The same things were measured in two ways. Each way mixes the same 11 hidden numbers, adds some noise and spreads widely along 5 directions of its own, which tell nothing about the thing.
In the rows, zero is written as 128.
Some things both ways: the first way, then the second way.
[154 126  98 166 100 131 107 142 175 130 107 131 126 162 116 123 106 144
 118 121  56 114  81 110 132]
[ 89 133 146 123 126 160 104 116 133 129 164 168 125 144  99 155 143 127
 139 150 187 130]

[207 127 151 163 163 160 133  89 149 192 147 140  70 163 140 119 120 113
  92 108 145 158 131 157 175]
[147 146 126  93 194 130 125 173  63 117 136 156 148 184 159 155  61 102
 166 168  86 142]

[ 90 139 119 139 100 116 145 123 159 143 111 117 134 126 155 125 118 130
 113 134 110 115 100 115 134]
[117 158 119 181 127 126 112 156 104 170 119 154 159 162 130 111 123 128
  89  90 180 138]

[123 148 167 122 107 131 165 148 138 166 143 131 128 141 167 128 117 149
  87 109 116  91 137  83 172]
[142 109 138 174 102 115 154  71 145 123 195 139 138  76  77 126 135  82
 130 122 134 177]

[127 136 152  92 124 132 126 141 159 114 119 123 115 110 112 131 133 140
  89 118 121 130 115  97 151]
[131 120 139 150 106 130 143 140 162 146 146 134 131 150 110 123 165  99
  92 140 186 144]

[124 158 149 127 103  90 155 115 155 161 133 126 133 172 141 118  93 123
  86 101 132  98 159 130 122]
[110 141 103 167 102  76 136 107 122 109 164 155 115 104  88 119 112 104
 137 109 122 154]

[134 154 101 133  96 140 137 147 142 132 114 124 139 139 117 126 138 162
 136 125  91 111 121 105 127]
[128 100 140 104 103 111 116 117 135 124 194 109 147 144 117  94 141 157
 143 127 113 141]

[128 143 120 141 114 142 131 154 142 127 124 135 126 140 128 106 135 141
 138 157 103  87 121  95 178]
[100 120 134 114 133 134 120 121 136 139 124 106  95 140 118 122 137 108
 119 124 134 127]

[127 102  73 184 123 163 100 133 135 161  99 137 116 115 133  87 158 136
 121 142  59 104  98 107 138]
[104 132 174 147 162 180 154 141  85 154 101 131 104 117 157 206 151 113
 126 164 129 130]

[136 115 140 132 148 170 110 156 170 119 109 131 109  68 113  96 165 134
  87 156 118 119  88  90 154]
[167 133 111 126 165 116 133 182 114 151 101 117 131 140 154 135  95 109
 109 151 107 153]

[155 174 117 117  99 151 184 137 142 133 139 143 120 151 113 154 130 169
 145 115 120 118 126  97 161]
[118 131 136 164 134 169 144 103 110 129 143 138 161 127  99 155 179 102
  95  93 167 160]

[109 120  89 128  97 111 152 133 166  98 109 156 160 152  81 115  99 117
 107 154 111 107 122 127 136]
[137 169  73 176 112 128 143 164 142  90 124 167 142 125  78 109 135 114
 112  82 198 164]

[ 66 140 109 124 118 126 113 137 169 138 114  93 166 118 138  88 146 135
 137 183 117 146 137  92 123]
[140 108 152 130  87 146 154 144 128 144 159 110 132 163 119  80 125 115
 149  98 148 125]

[139 117  66 118 121 149 112 146 131 104  97 145 112  86  81 125 124 159
 167 103  95 114 100 119 106]
[133 118 132 192 149 166 171 110  82 105 148 144 174  97  96 156 144  85
 106 135 141 127]

[152 124 138 117 150 128 167  88 163 130 109 109 152  93 151 117 102 128
 101 121 193 190 132 146 115]
[133 151 118 161 140 110 143 159 130 109 145 137 163 139 111  98 128 111
 121  97  81 150]

[159 140 143 126 121 141 130 148 133 158 139 141 111 151 128 125 115 149
 107 106 112  94 145 102 166]
[121  91 136 108 121 103 135 100 137 111 185 119 126 127  88 110 126 109
 147 147 104 131]

[129 160 124 124 102 123 153 175 132 110 117 128 153 114 113 124 132 152
 124 142 129  83 118 110 128]
[154 122 106 119 149 129 110 169 135 127 141 118 172 160 116  86 115 138
 111 119 133 137]

[126 156 154 137 129  99 129 111 147 129 105  87 128  98 162  84 131 115
 107 115 140 126  98 160  60]
[ 93 123 128 117  69 102 115  86 160 147 159 137  98 123 126 122 164 126
 123 150  94 131]

[159 138 124 149 128 134 102 132 140 123 100  93 139 142 131 105 149 138
 136 152 100 153 105 116 140]
[122 125 152 105 149 131 114 166 126 128 158 102 121 175 152 119 125 161
 137 127 147 141]

[128 142 134 109 126 159 111 131 214 127 137 131 107 157  92 113 139 136
 105 161 101 153 127  71 185]
[176 126 106 125  88 104 166 153 134  97 197 157 134 178  90 106 103  90
 161  99 199 184]

[ 90  75 103  93 136 108 130 111 103 137 106 137 146  84 151 104  68 124
 132  93 148 121 157 137 128]
[125 112 144 169 127 114 162 142 142 119 153 130 191 142  73  48 130  87
 119 134 117  83]

[129 142 114 120  98 121 182 140 122 170 143 165 142 160  86 146 123 153
  83  95 110 106 159 106 121]
[201 120 103 146 150 117 139 156  55 113 161 138 229 103 126  97  80 161
 148 120 105 164]

[170 150 126 136 106 141 165 142 152 143 137 148 109 152 109 159 114 152
 104 101 111 117 101 130 140]
[140 118 131  99 129 155 104 107 133 128 179 151 176 139 120 116 123 132
 144 163 115 141]

[143 159 174  86 130 117 135 131 154 144 143 108 115 151 116 156 117 132
  93 111 158 159 142 138 142]
[131 110 107 122 107  94 109 135 128 145 160 116 139 169 112  68 109 127
 115 103 138 118]

[133 163  67 132  76 156 145 143 114 141 124 135 128 153 138 126 127 160
 163 116  94  78 145 156 126]
[131 113 130 128 173 109 109 148  85 135 163 106 155 171 125 114  96 129
 122 109 125 137]

[155 128 160 165 162 136  88 124 157 161 100  84 105  89 165  91 149 130
  96 118 128 145  91 122 106]
[164 116  96 129 127  45 127 169  83 104 193 140 164 151 124  97  60 149
 159 120  65 150]

[154 145  46 124  73 101 181 107 126 126 122 160 171 195  84 130  61 145
 145  82 111 119 168 188  64]
[109 153  91 193 152 139 143 116  75  64 148 167 167  93  58 154 134 110
 129  76 158 155]

[112 163  78 125  99 121 128 136 104 142 103 102 158 123 132 106 137 147
 159 124 136 106 165 177  63]
[116 103 116 138 126 102 134 170  99 116 152 103 149 175 108  95 136 152
 118  87 104 104]

Other things, the second way, with their names:
Z_811: [ 70 106 176  92 160 146  88 131 151 161 136 121 132 167 116 148 189 154
 102 195 171 105]
Z_558: [ 94 156 119 161 170 153 118 150 111 113 108 142 154 125 105 123 143 125
 111 118 121 110]
Z_421: [165 113 146  63 167 118 107 155 130 184 105  79 100 149 186 101  77 115
 135 175  97 145]
Z_956: [116 137 135 141 163 111 121 155 106 150 118 108 130 123 171  91  93 130
 116 161  91  97]
Z_85: [128 110 127 176 115  93 114 150 112 144 170 148 172 153  66 127 141 146
 106  83 202 161]
Z_738: [147 135 124 112 156 136 118 166 110 160 118 150 174 187 154 127 120 112
 107 171 134 131]
Z_403: [140  82 133  76 103 100 101 105 124 164 168  79  87 134 164 112  98 145
 144 137  80 145]
Z_806: [111 135 121 131  92 121 147 124 111 121 153 140 140 138 135 128 166 137
 132 127 106 135]
Z_660: [145 148  94 105 116 136 119 127 131 125 131 146 161 115 146  69 107 141
 138 168 130 114]
Z_56: [ 83 118 121 103 137 116  92 114  95 136 126  97 105 138 119 118 130 152
 132  89 107 120]
Z_976: [116 118 147 153 129 141 137 150 122 158 125 110 137 155 132 121 157 122
  95 116 139 122]
Z_64: [ 90 123 196 179 120 171 188  61 106 117 164 146 128  72  99 185 182  83
 147 161 122 136]
Z_394: [119 127 116  98  72 142 101  67 163 126 184 132 109 104 142 102 136 140
 142 146 137 152]
Z_689: [130 139 134 179 170 106 134 173  92 164 110 124 143 155 130 112  92  92
  96 102 134 128]
Z_151: [108 111  96 171  82 112 133 117 108 128 142 128 119 110  84  92 111 114
 122  78 130 108]
Z_233: [120  96 120 175 149 133 147  80 104 117 118  90 100  30  71 157 125  89
 119 101  88 153]
Z_974: [ 89  93 160  79  88 106 111  67 154 148 179  97 105 120 139 101 161 137
 147 171  57 112]
Z_701: [177 147  87 162 151 102 135 148 103 100 154 138 151  98 126 114  68 113
 134 110 114 178]
Z_451: [150  79 149  98 132 137 123 121 127 155 173 106 124 152 124 125 105 109
 134 155 128 138]
Z_573: [ 94  95 130  97 146 100 101 170  82 140 137  91 150 202 107  89 129 168
 132  93  99  88]
Z_880: [131 151  69 130  81 105 126 141 131  95 133 156 124 115  79 117 137 149
 143  83 172 166]
Z_848: [122 125 126 127 145 105 127 143 105 132 145 111 121 139 154 123 114 130
 123 139  84 130]
Z_588: [164 138 132 153 152 153 132 180 125 148 133 154 200 166 114 102 111 104
 117 125 111 139]
Z_264: [167 104 116 147 103 145 137  84 157  85 223 160 174  82  87 119 129 111
 141 165 132 162]
Z_611: [116  97 171 151 170 121 117 157 127 159 145  77 137 155 128  93 122 122
  96 123 127 106]
Z_129: [145 123 132 157  74 164 168 117 154 118 170 143 133 109 134 108 144 100
 125 153 144 126]
Z_76: [139 109 138  88  75 125 160 143 120 155 135 126 161 193 150 122 198 146
 114 156 159 134]
Z_426: [ 78 158 136 191 154 143 107 110 125 135 117 118  98  74 142 152 138 116
  93 115  87 133]
Z_16: [210 123  89 135  95 162 159 161 171  53 206 183 194 108  71  76  88 123
 180 153 143 149]
Z_268: [101 120 131  87  91 132 110 134 166 168 118 116  98 168 137 113 167 129
 111 141 128 118]
Z_546: [154 115 162 160 148 189 150 166 111 113 167 125 160 123 127 119 105 129
 149 122 150 123]
Z_238: [179 133 120 127 153 127 131 138  96 137 163 126 174 139 153  90  69 105
 138 128 102 156]
Z_27: [121  99 152 154 135 150 123  99 100 152 150 102 157  92 145 126 139 144
 113 150  71 115]
Z_835: [101 115 107 144 114  99 113 111 122 139 121 100  97  95 115 119 131 134
 111 106  90 130]
Z_407: [111 133 124 142 138 130 152 140 119 104 120 143 148 130  77 167 195 126
 115 123 142 152]
Z_245: [124 118 122 159 136 119 167 162  92  95 141 126 178 149  79 118 160 122
 123  91 106 126]
Z_235: [112 126 154  78 118 144 128 106 126 154 148 119 120 173 165 119 157 119
 132 160 139 130]
Z_652: [ 79 123 138 138 128 115 123 112 150 111 136  98  95  89  97 104 146 130
 135 123  69 110]
Z_107: [155 126 155 178 134 126 183 100 137 107 187 152 165  92 102 147 155  77
 129 160 122 178]
Z_873: [ 84 128 148  92  91 157 116  90 201 150 122 124 101 119 124 114 205 115
 110 174 116 119]
Z_865: [163 113 154 108 138 165 129 110 131 124 193 143 133 108 153 139  88 115
 163 203 135 150]
Z_348: [ 92 109 169 135 159 131 127 104 128 133 164 130  85 115 118 170 113  91
 139 185 121 123]
Z_570: [134 100 118  94 133  84 101 157 146 154 131  99 152 157 115  75 130 145
 112 146  95 116]
Z_43: [121 124 149  96 187 194  91 177  84 171  77  91 156 167 194 140 155 184
  96 153 148 109]
Z_48: [ 90 137 138 139  96 123 137 130 166 143 126 113 102 136 140  84 163 118
 112 133 107 102]
Z_38: [127 106 104 114 123  90 128 168 115 134 141 119 131 200  97  83 110 112
 122 110 163 106]
Z_495: [108 160 135 152 209 174 111 174 112 133  87 135 166 143 125 126 133 117
  96 135 150 112]
Z_883: [102 121 175 141 180 207 137 120 102 166  84  97 114 105 154 159 144  90
 107 162 104 102]
Z_681: [100 100 124 124 108 109 124  83 128 122 150  95 114  64 109  94 126 139
 144 133  26 105]
Z_815: [155 117  94 126 159  82 112 170  98 103 165 114 145 143 117 107  70 141
 138 115 115 150]
Z_878: [ 73 144  96 101 142  85  99 128  88 142  90 119 119 150 132 111 135 133
 118 117  53 102]
Z_810: [ 92  99 161 181 114 119 161 107 120 127 174 100 165 149  67 104 195 107
  92  62 127 124]
Z_668: [138 100 180 154 162 216 183 104 107 149 118 114 134  80 153 161 134  63
 118 216 106  92]
Z_750: [115 108 118 136 136 125 123 138  89 133 125 108 132 115 121 110 106 142
 129 117  98 105]
Z_538: [131 132 135 156 170 125 116 133  77 149 136 117 150 124 154 109  79 118
 118 121 119 129]
Z_363: [129 131 136 147 161 132 117 100  98 157 145 130 107  88 161 129  48  73
 146 165  69 124]
Z_949: [137 146  99 186 167 181 137 156  66 134  87 170 177 117 111 177 132 103
  86 134 193 137]
Z_383: [ 97 139 135 155 172 118 107 121 129 130 126 126 130 104 104 149 145 119
 104 132 109 150]
Z_170: [124  88 135  67 184 136  81 107  95 163 132  97 129 144 130 127  91 125
 130 163 122 121]
Z_711: [128 126 107 126 107 154 144  95 120 100 141 147 153  84  87  96 123 110
 163 134  88 115]
Z_101: [107 122 172 169 163 192 130  64 113 162 134 134 111  53 137 166 107  67
 124 182 123 122]
Z_182: [113 122 104 128  78  80 125 103 150 109 182 122 134 128  97  62 136 135
 134 100 107 131]
Z_434: [122 119 136 145 172  92 121 142 112 133 156 136 174 170  94 139 145 111
 102 130 128 153]
Z_918: [130 137 117 110 146 131 123 139 110 126 120 145 172 135 113 121 142 136
 126 152 128 133]
Z_441: [143 117 139  64 153 153 118 172 133 145 111  94 143 191 147 120 158 151
 115 138 155 146]
Z_483: [136 109 135 126 146 129 117 104 126 123 173 125 143 102 126 123 107 125
 136 167 127 137]
Z_742: [132 131 141 171 114 124 158 122 137 150 139 134 127 107 120 100 113  75
 121 135 108 126]
Z_12: [ 87 125 111  76 151 121  97 140 109 125 105 105 113 168 122 135 165 155
 119 123 121 125]
Z_247: [108 141 124  67 117 116  91 156 134 168 124 137 155 222 139  57 128 140
 127 140 152  93]
Z_59: [ 94 151 138 199 151 124 151 147  97 121 116 139 159 123  97 166 195 135
  81 101 161 151]
Z_618: [141 155  76 226 154  45 133 180  59 113 148 154 182 155  82  92  65 110
  98  33 163 158]
Z_553: [138 120 146 122  98 158 152 148 159 133 143 124 121 138 137 115 152 125
 135 145 124 126]
Z_289: [105 115 153 113 123 126 110 139 146 150 154 129 119 181 106 148 170 131
 112 130 183 159]
Z_548: [129 116 121 109 128 119 128 129 116 116 145 103 118 131 110 140 158 146
 125 102 156 177]
Z_260: [148 124 125 128 131 136 148 173 125  93 165 133 174 168 104  73 113 132
 148 116 152 117]
Z_523: [135 120 159  97  88 121 147 130 150  98 212 111 164 145 152  87 174 176
 162 147  57 141]
Z_305: [135 115 128 136 123 154 119 129 129 143 138  99 146 108 134  94 142 142
 112 110 109 131]
Z_490: [145 111 141 110 145 141 134 127 149 134 138 119 151 133 112 110 140 101
 121 157 126 139]
Z_402: [116 112 144 200 203 143 121 137  83 136 120  90 128  78  93 128  71  96
 116  85  90 120]
Z_134: [118 114 115 155 108 136 134 112 121 118 148 150 157 118  73 125 153 115
 117 121 148 126]
Z_467: [120 102 144 102 130 170 107 130 108 159 125  80 149 128 169  63 114 165
 132 137  68  71]
Z_192: [ 98 130 105 119  85  82 115 136 141 123 162 122 151 178 102  55 152 146
 122  79 102 116]
Z_679: [162 150 116 122 158 107 126 184 102 132 134 129 159 146 158  94  83 143
 139 136 112 151]
Z_156: [ 97 115 124 191 123 117 137 117  90 143 113  96 159  81 114 101 161 148
  85  94  93 100]
Z_690: [142 114 109 104 137  81  90 148 142 114 182 121 157 141 123  83 112 177
 129 145 110 142]
Z_82: [ 68 119 176 123 154 180 104  57 159 139 143 103  77  64 146 154 160 109
 125 189 104 116]
Z_881: [ 68 116 141  81  89 136  92 122 140 180 114 118 117 166 163  99 174 162
 115 173  78  66]
Z_223: [122 128 129 171 134 118 142 114 117 136 145 121 128 116 130 180 171 104
  81 115 107 185]
Z_240: [121 117 140 149 145 164 118 131 121 139 133 105 133 112 120 143 153 138
 103 101 135 147]
Z_227: [102 121 105 152 145  78 103 134 112 138 131 105  93 126  94 108  94 117
 115  74 123 140]
Z_619: [156 107 126 152 153 123 121 137 116 139 153 119 171 115 107 104 105 119
 120 121 112 142]
Z_148: [145 142  98 165 147 122 135 174 127 153  79 114  98 127 134 139 117 103
  77 108 193 159]
Z_502: [100 131 127  89 121 118 130 146 153 117 139 122  93 160 119 107 136 112
 150 141 112 120]
Z_397: [127 108 157 140 188 115 125 138  79 165 118  82 141 121 138  87  73 114
 127 132 105 104]
Z_186: [103 119 169 187 184 119 153 121  89 104 168 115 158 103 107 150 147 118
 113 139  97 130]
Z_576: [169 164 100 114 123 133 121 164 125 123 132 157 174 140 144 115 129 160
 130 130 155 185]
Z_707: [170 137 116  96  77 177 132 182 178 123 166 153 175 209 127  82 163 150
 129 125 221 151]
Z_81: [ 85 118  99 114 112  65 101 115 126 146 120 100 128 161  90  96 188 151
  80  86 142 133]
Z_971: [157 135 116 134 116  63 140 164 151 124 169 135 159 168 127  87 132 128
 109 143 148 164]
Z_96: [116 135 103 105 174  73  63 153  84 157 120  93 136 153 146  78  79 174
 120  80  98 142]
Z_602: [126 103 144  95  99 158 128 133 130 138 171 125 133 154 164  85 108 139
 152 174 108  81]
Z_447: [126 122 117 108 107 134 129 132 121 119 156 121 145 145 125  85 123 142
 148 115 113 119]
Z_624: [145 128  82 133 111  61 113 163 121 130 146 129 146 151 116  78 102 150
 115 106 137 149]
Z_962: [109 151 141 142 117 171 134 110 135 110 154 133 141  90 137  97 138 136
 151 129  92 122]
Z_789: [122 144 118 173 128 127 121 119 128 144 140 140 133 106 129  87  99 100
 112 126 137 122]
Z_275: [ 94 133 109 115  63 109 140 106 161  84 184 170 156 153  53 101 198 135
 147 120 153 132]
Z_510: [130 107 143 168 123 130 177 141 103 126 142 121 122 139  93 141 132  80
 126 104 131 133]
Z_764: [135  94 145  92 125 108 135 107 111 130 190 132 121 153 108 126  95  98
 162 160 121 134]
Z_562: [108 124 130 137 121 130 138 146 133 108 147 137 152 148  81 112 167 130
 123 128 153 118]
Z_906: [116 133 162 192 160 145 176 136  94 102 148 148 140 103 100 161 132  93
 133 152 164 127]

Some of these things the first way, each followed by its name:
[143 143  85 131 126 144 102 142 167 134 103 100 152 107 108 112 131 170
 150 127 117 156 133 120  79]	Z_573
[125 158  90 106 100 127 161 106 174 116 115 131 134 137 101 144 106 145
 141 123 150 148 141 140 115]	Z_192
[122 119  99 139 121 109  82 152 155 109  82 120 145 113  97  87 117 155
 149 123  76  94 121  56 114]	Z_906
[107 111 128 116 147 108 113 101 151 101  88 104 131  88 126 102 123 107
 129 148 154 166 103 133 126]	Z_48
[141 121 145 102 153  99  90 123 157  95  91 109 113  98  81 127 123 125
 120 117 143 161 105 106 124]	Z_956
[137 134 111 123 147 121 133 122 140 125  98 100 169  76 124  80 122 152
 142 116 155 155 146 116  59]	Z_245
[176 102 152 122 168 137 115  91 167 146 128 121 112 147 117 114 106 103
  83 129 160 201 136 152 163]	Z_502
[160 122  81 117 111 158 140 114 198 106 114 134 139 143  87 144 111 151
 113 128 103 191 101 129 129]	Z_96
[138 105 147 122 132  86 152 110  84 140 142 173  98 177  87 139 100  78
  94 111 130 109 123 159 180]	Z_660
[122 130 143 125 139 159 135 115 109 171 140 153  63 118 116 112 181 123
 108 118  99 112 120  84 177]	Z_76
[166 138 158 129 130 109 113 152 126 117 112 108 123 127 120 116 124 139
 118 106 104 117  94 118 119]	Z_483
[138 144 138 141 111 104 108 151 125 125 116 108 136 146 125  93 130 124
 112 121  87  97 106 143  94]	Z_865
[150 127 146  83 137 132 149 137 159 107 127 134 142 106  95 118 113 147
  97 109 144 156 136 103 120]	Z_490
[168 124 129 108 138 160 134 144 160 142 133 149 104 130  74 170 131 155
 108 126 136 162 123  91 192]	Z_883
[142 125 149  99 139 140 101 151 136 125 101  87 141  93 144 138 130 160
 118 116 136 165 123 105 144]	Z_611
[ 86 171  81  99  75 107 162 124 180 111 130 159 134 167  74 126  99 142
 146 130 114  84 157 103 122]	Z_247
[177 150 145 145  94 118 144 171  98 158 130 150 115 173 125 146 115 165
 102  77  72  46 130  84 168]	Z_811
[135 120 122 124 139 121 124 131 109 146 122 119 123 131  98 160 134 124
 123 137 145 171 114 154 150]	Z_467
[181 126 145 116 139  84 166  98 130 136 119 126 156 154 111 146  68 125
  95  86 182 175 152 165 108]	Z_558
[123 117 126 103 130 166 123 131 201 145 121 138 105 107 115 153 121 154
  95 127 129 153 124  75 191]	Z_689
[161 147 185 151 146  92 139 129 113 138  98  94 142  99 161  98 135 151
 121 103 138 122 109  63 121]	Z_59
[148 133 141 111 128 133 154 140 134 136 129 129 135 132 103 165 134 140
  98 137 147 167 113 128 162]	Z_305
[114 188 173  94  96  70 163 136 138 147 139 119 152 172 108 125 115 125
  69 103 153  92 179 135  91]	Z_624
[154 120 232 128 197 112  77 131 122 167 135  70  97 103 176  84 138 103
  95 130 158 162 114 112 158]	Z_38
[140 105 145 133 135 140 146 136 108 165 126 117 143 103 178 116 116 130
  82 104 131 134 118 152 129]	Z_619
[156 101 153 125 164 115 108 113 120 146 120 109 128 137 128 119 115 115
 113 128 145 182 128 130 163]	Z_260
[152 109  97 159 116 150 113 166 110  98  94 130 114  84 134 111 134 138
 142 118  69  83  43 143 119]	Z_264
[177 123 147 139 137 159 154 115 107 163 124 122 105  99 199 108 114 148
 110  74 129 118 123 137 139]	Z_434
[113 107 113 171 126 141 114 121 118 168 119 126  99 120 191  96 116 100
 124 135 105  88  94 174 153]	Z_363
[137 158 137 127 110 113 159 108  99 165 135 124 117 156 152 120 121 127
 118  94 131 105 152 155 122]	Z_974
[ 98 136 124 114 114 100 129 125 133 172 137 116 142 158 127 136 101 113
  93 120 142 137 156 183 102]	Z_151
[168 135 152 116 140 153 144 129 138 124 129 137  91 115 118 130 137 149
 129 110 116 133 100  81 177]	Z_81
[158 142 124 159 103 128 164 127 120 153 111 135 118 149 153 167 115 131
 111 127 140 106 104 155 183]	Z_426
[154 156 181 121 136 124 152 147 159 120 116 124 115  91 131 114 131 170
 114 106 130  99 114  25 160]	Z_107
[174 107 111 129 133 130  97 133 146  81  78  97 145  85 112 103 125 133
 112 107 102 165  65 162  62]	Z_690
[137 129 158 125 144 107 146 127 146  88 105 117 140  86 128  87 124 116
 118 138 146 133  86 114 111]	Z_873
[ 65 117  54 173 112 178  87 168 147 142  91 116 141  62 166  49 163 155
 171 181  71  63 109  81 128]	Z_510
[161 143 113 153 112 145 148 129 135 172 143 140 120 185 122 142 124 140
 120 135 107 129 134 133 171]	Z_56
[ 83 152  66 105  80 101 150 151 123 115  96 137 167 102  81 137 120 164
 148 108 119  91 144 116  69]	Z_156
[150 117 113 156 126 157 134 148 119 135 110 109 143 108 152 118 150 144
 124 148 103 145  83 135 142]	Z_240
[127 159 113 120 117 105 124 147 125 109  88  82 160  72 120 112 141 158
 144 100 129 136  99 147  19]	Z_27
[163 110 157 136 156 125 107 135 128 174 129 117 114 136 118 143 127 123
  82 113 135 166 117 138 147]	Z_750
[104 122  90 103  95 181 142 151 168 131 142 180 119 146  82 115 147 136
  89 159  86  93 146  98 191]	Z_421
[156 159 154 133 109 108 151 122 123 130 140 128 101 189 115 149 130 106
 111 129 115 126  93 162 161]	Z_394
[156 139 127 128 128 104 141 117 176 111 112 131 133 135  95 110  97 143
 125 106 122 141 115  94 106]	Z_275
[112 162 127 139  96 150 129 174 105 173 141 115 132 139 169  98 151 145
 112 132  92  59 141 140 127]	Z_451
[143  56 123 171 159 135  89 157 147 128 100 138 138 104 114 111 118 101
  74 163 103 136  60 137 167]	Z_16
[135 150 159 109 117 123 154 137 163 126 139 132 128 168  83 156 144 122
  83 158 133 157 115 110 180]	Z_707
[156 134 121 128 120 163 161 137 114 137 139 149 130 145 115 105 157 137
 115 145 109 124 134 116 168]	Z_441
[ 87 156 105  68 107  94 109 165 198  71  97 101 198  98  61  91 105 178
 150 128 119 132 161  54  48]	Z_397
[170 171 147 100 113 125 130 169 138 120 147 119 137 153  94 114 117 160
 121  95 106 110 140 125  87]	Z_170
[173  94 115 146 144 152 152 108 116 152 121 150 127 115 134  91 118 131
  97  98 115 140 125 131 127]	Z_407
[128 179 164 156 111 158 122 177 128 180 146 113  93 149 151 125 193 139
 101 160  95  75 110 108 179]	Z_403
[122 109 189 115 169 114  90 144 146  96 104  82 141  73 131  67 158 100
  82 163 133 158  82 117 116]	Z_148
[152 161 148 148 130  95 128 159  76 110 104  88 153 114 114  94 172 135
 152 143 116 118  92 124  81]	Z_43
